There are 8 hidden switches. A switch that is on adds its own fixed numbers to the row, and there is some noise. The rows also spread widely along 9 directions, which tell nothing about the answers.
In the rows, 128 means zero.
Known rows, each followed by its switches (1 for on, 0 for off):
[139 129 160 151  96  94 125  96 172 145  93 158 119 105 146  91  67 121
 150 124  82 152 153 182  92] | 0 0 1 0 1 0 0 1
[150 155 170 132  98  65 136 118 133 172 148 183 167  88 164  38 122 159
 109 181 113  92  41 136 108] | 1 1 0 0 0 1 0 1
[200 138 126  95 151 163 120 136 150  83 157  70 201 125  97  81 133 128
 110 168 190 157 103  83 156] | 0 0 0 1 0 0 1 1
[122 145 107 113 148  93 127 136 139 123 116 129 144 115 132 141 102 115
 128 138 139 135 136 141 128] | 0 1 1 0 0 0 0 0
[105 167 120  88 141  63 171 169 141 165 100 140 144 138 157 133 189 130
  91  91 189 125 106  91 143] | 1 0 1 0 0 1 1 0
[156 138 109  86 143  94 152 121 179  95 124  81 177 112 125  92 155 124
  96 140 221 139 122  98 120] | 0 1 0 0 0 1 1 0
[169 140 123 127 115 135  75 144 110 123 122 127 149 124 140 137 109 106
 156 144 109 135 136 141 127] | 0 1 1 0 0 0 0 0
[135 163 123 103 148  75 136 145 151 132 127 124 154 113 126 109 115 128
 122 147 162 148  96 117 137] | 1 0 1 1 1 0 1 1
[147 164 119 114 117 101 134 143 151 126 135 143 148 119 145 132 109  87
 138 146 145 153 141 131 136] | 0 0 1 1 0 0 1 1
[ 95 144 123 131 202  65 116 112 164 165  64 141 118  97 152 134  66 157
  78  84 117 128 143 154 123] | 0 1 1 1 0 0 1 0
[120 159 103 112 182 116  88 163 111 154 116 130 152 133 156 146 102 150
  98 113 142 130 128 122 139] | 0 1 0 0 0 1 0 1
[179 159 118 124 119 129 143 180 130 115 153 151 168 131 156 108 154 125
 168 143 157 129 114 111 156] | 0 1 0 0 1 0 0 0
[136 156 115 135 131 115 140 141 151 116 134 114 155 138 122 106 132 143
 141 130 137 169 101  96 138] | 0 0 1 1 1 1 1 0
[167 150 135 136  95 101 149  85 164 148 111 180 142  89 195 121  66 113
 123 124 123 151 161 169 113] | 0 1 0 0 0 1 0 0
[107 139  85  81 185 118  78 145  99 137  81  88 122 130 122 219  94 101
  93 107 144 156 169 131 145] | 0 0 1 0 0 0 0 0
[117 157 139 137  99 154 205 124 120 165 107 155 150 171 186 164 128 129
 146  73  99 193 150 123 161] | 0 0 1 0 0 0 1 1
[178 169 116  92 111  99 119 166 115 128 156 156 172 112 153 124 131  89
 116 177 171 128 111 105 150] | 0 0 1 0 0 1 0 1
[ 98 147 145 164 116  58  88 166 155 146 121 145 112 127 136  61 179 149
 141 125 111  70  94 130  75] | 0 1 0 0 0 1 1 0
[188 147 133 107 137 105 117 148 146 113 141 130 174 108 130  83 119 127
 130 159 157 107  94 116 134] | 1 1 1 0 0 0 1 0
[150 150 120 123 114 163 140 127 126 136 142 132 156 142 141 133 110 139
 136 113 125 164 127 119 139] | 1 0 0 0 0 1 0 0
[182 160 118  96 143  97 149 151 161 120 122 131 184 119 165  96 116 133
 116 136 192 153 117 102 142] | 0 1 1 0 1 1 1 1
[141 147 108 107 114 111 165 136 173  93 145 115 152 132 108 120 122  94
 153 142 164 151 140 127 125] | 1 0 1 0 0 0 1 0
[ 99 122 119 121 125 124  94 120 101 134  85  57 132 142 127 162 147 134
 148 117 117 166 119 123 112] | 0 1 0 0 1 0 1 0
[139 170 146 139 173  64 132 199 149 185  96 186 147 127 182  69 189 187
 103  75 150 102  84  88 147] | 0 1 1 1 1 1 0 0

New rows, each followed by its switches (1 for on, 0 for off):
[157 155 123 121 111 127 199 111 191 111 144 148 173 125 138 106  89 103
 147 131 149 190 161 137 143] | 0 0 1 1 0 0 0 1
[137 157 117 109 117  98 121 145 132 139 115 120 158 137 161 132 137 116
 128 128 149 148 130 117 120] | 0 1 1 0 0 1 1 1
[174 166 112 118 147 120 163 174 154 138 133 168 176 138 168 102 124 162
 140  96 164 147 113 104 157] | 1 1 1 0 1 1 0 0
[136 180  99 114 112  89 123 149 147 132 141 148 161 124 162 146 114  91
 148 149 151 163 140 130 127] | 0 1 1 1 0 1 0 1
[230 152 174 107  67 126 187  76 158 158 102 158 195 100 210  88 115 125
 108 125 155 204 118 108 152] | 0 0 1 1 1 1 1 1
[169 158 105 138 121 151 100 161 121 110 166 151 157 135 124 122  93 118
 153 158 108 140 122 118 143] | 0 0 1 0 0 1 0 0
[127 137 107 115  76  60  96  96 186  95 123 102 108  88 115 133  96  49
 142 169 156 142 177 171  63] | 0 0 0 0 0 1 1 0
[181 146 114 112 120 109 141 114 176 118 106 151 143 102 161 131  68 105
 122 114 158 173 175 142 129] | 0 0 1 0 1 1 0 0
[109 162 141 144  69 133 199 147  95 165 141 163 160 167 167 129 196 137
 153 118 100 163  78  88 156] | 0 0 1 0 0 1 0 0
[ 92 177  88 113 186 107 122 195 102 167  92 119 131 166 160 192 165 150
 110  66 151 163 123  75 170] | 0 0 1 1 1 1 1 0
[118 142 147 141 148 134 120 131 136 162  90 122 136 148 147 125 121 151
 119  80  94 161 137 124 133] | 0 0 1 1 0 0 1 1
[171 141 136  93 111  89  53 141 126 149 100 124 147 101 155 131 114  82
 134 148 142 125 148 156 101] | 1 1 1 0 0 0 0 1
[203 186 109 106 148  89 100 250 132 128 156 196 154 124 164 101 178 117
 131 132 194  82 110  82 167] | 0 0 1 0 1 1 0 0
[ 69 176 108 163 152  88 138 161 126 156 141 183 116 147 143 134  76 150
 129 120  72 124 107 142 130] | 0 0 1 0 0 1 1 1
[140 148 145 155  94 152 192  95 127 155 117 154 149 139 183 120 110 167
 134  93  90 183 106 118 148] | 0 0 0 0 1 1 1 0
[113 172 112 123 128  93 123 156 130 154 143 174 138 130 146 136  89 124
 130 135 112 132 115 142 128] | 1 0 1 0 0 1 0 1
[163 151 125 125 146  96 116 122 143 138 132 163 158  90 158  92  79 149
  96 150 135 114 104 135 130] | 0 1 0 0 0 1 0 0
[147 151 133 122 105 123 135 105 146 138 118 130 164 112 163 129 105 105
 142 137 133 171 146 145 126] | 0 1 0 1 0 0 0 1
[109 145 118 122 180  90 159 112 204 119 111 120 136 116 100 100  77 148
 105 101 144 148 138 140 124] | 1 0 1 1 0 0 1 0
[119 164 103 114 128  78 148 151 159 109 136 118 152 123 131 128 144  97
 147 147 163 144 122 120 130] | 0 1 1 1 0 0 1 0
[136 139 108 123 145 149 149 152 171  86 145  95 164 163  95 110 116 124
 154 122 147 160 150 117 131] | 0 0 1 0 0 0 1 1
[151 120 168 112 114  72 118 135 198 128  82 105 132 120 122  57 183 104
 119 110 172 117 157 134  83] | 0 0 1 0 0 0 1 1
[148 139 138 121 114  48  90 120 161 136 108 130 137  88 135  73 109 135
 131 160 131 113  88 142  81] | 1 1 1 0 1 1 1 0
[123 172 113 133 163  85 150 146 169 137 124 157 139 121 146 119 101 137
 101 106 144 138 128 116 143] | 0 0 1 1 0 1 1 0
[126 164 137 145 134 106 131 146 152 153 120 147 143 141 151 100 126 145
 121 102 115 147 119 112 130] | 0 0 1 1 0 1 1 1
[156 173 129 114 121 113 199 150 137 141 144 180 165 127 159 122 121 129
 124 121 145 132 100 113 169] | 1 0 1 0 0 0 1 0
[177 143 137  95 133  88 103 138 169 142  94 136 149 109 153 106 128 105
  92 111 181 134 166 130 113] | 0 0 1 0 0 1 0 1
[152 174  69  82 177  91 124 194 151 106 129 121 154 133 139 162 110  99
 114 125 212 150 155 100 153] | 0 0 1 0 1 1 1 1
[124 169 110 144  69  62 162 158 170 112 156 163 136 122 160  96 158  97
 188 155 149 129 114 136  99] | 0 1 0 0 1 1 1 0
[ 97 153  92 122 218 129  79 173  93 148 109 104 150 158 132 158  91 182
  95 101 116 136 108  99 151] | 0 1 1 0 0 1 1 1
[191 128 138 121 162  77  92 124 199  88 123  98 167  82  96  32 102 144
 118 174 168 114  93 119 110] | 0 1 1 1 1 0 1 0
[119 159 111 114 123 102 145 132  99 132 142 112 170 130 147 123 123 150
 129 173 135 155  59 104 136] | 0 1 0 0 1 1 1 1
[156 142 141 108 157 128 124 128 148 157  86 134 145 130 158 130  87 138
  98  80 134 149 155 138 137] | 1 0 1 0 0 0 1 1
[178 175 104  93  40  56  79 187 111  96 175 134 157 105 149 129 191  28
 181 233 177 103  97 114 108] | 0 1 1 0 0 1 1 0
[153 152 105  93  71 116 113 125 164  94 145  73 167 127 127 141 147  56
 190 164 182 177 159 139  98] | 1 1 0 1 0 0 1 1
[100 146 111 111 149  93 179  99 146 121 144 111 164 119  99 102  93 159
  95 161 135 150  63 110 134] | 1 0 1 0 0 1 1 0
[177 149 132 117 112 141 179 121 158 120 136 118 183 132 144  90 164 142
 129 121 178 184 109  83 158] | 0 0 0 1 1 1 0 0
[111 176  77 109 164  96 122 166 159  95 173  99 177 140  96 112 103 129
 146 167 165 151  94 104 127] | 1 1 1 1 0 1 1 1
[126 133 139 120  74  78 117 122 178 118 114  90 146 128 132  79 179  97
 157 143 162 138 141 136  62] | 0 1 0 0 0 1 1 1
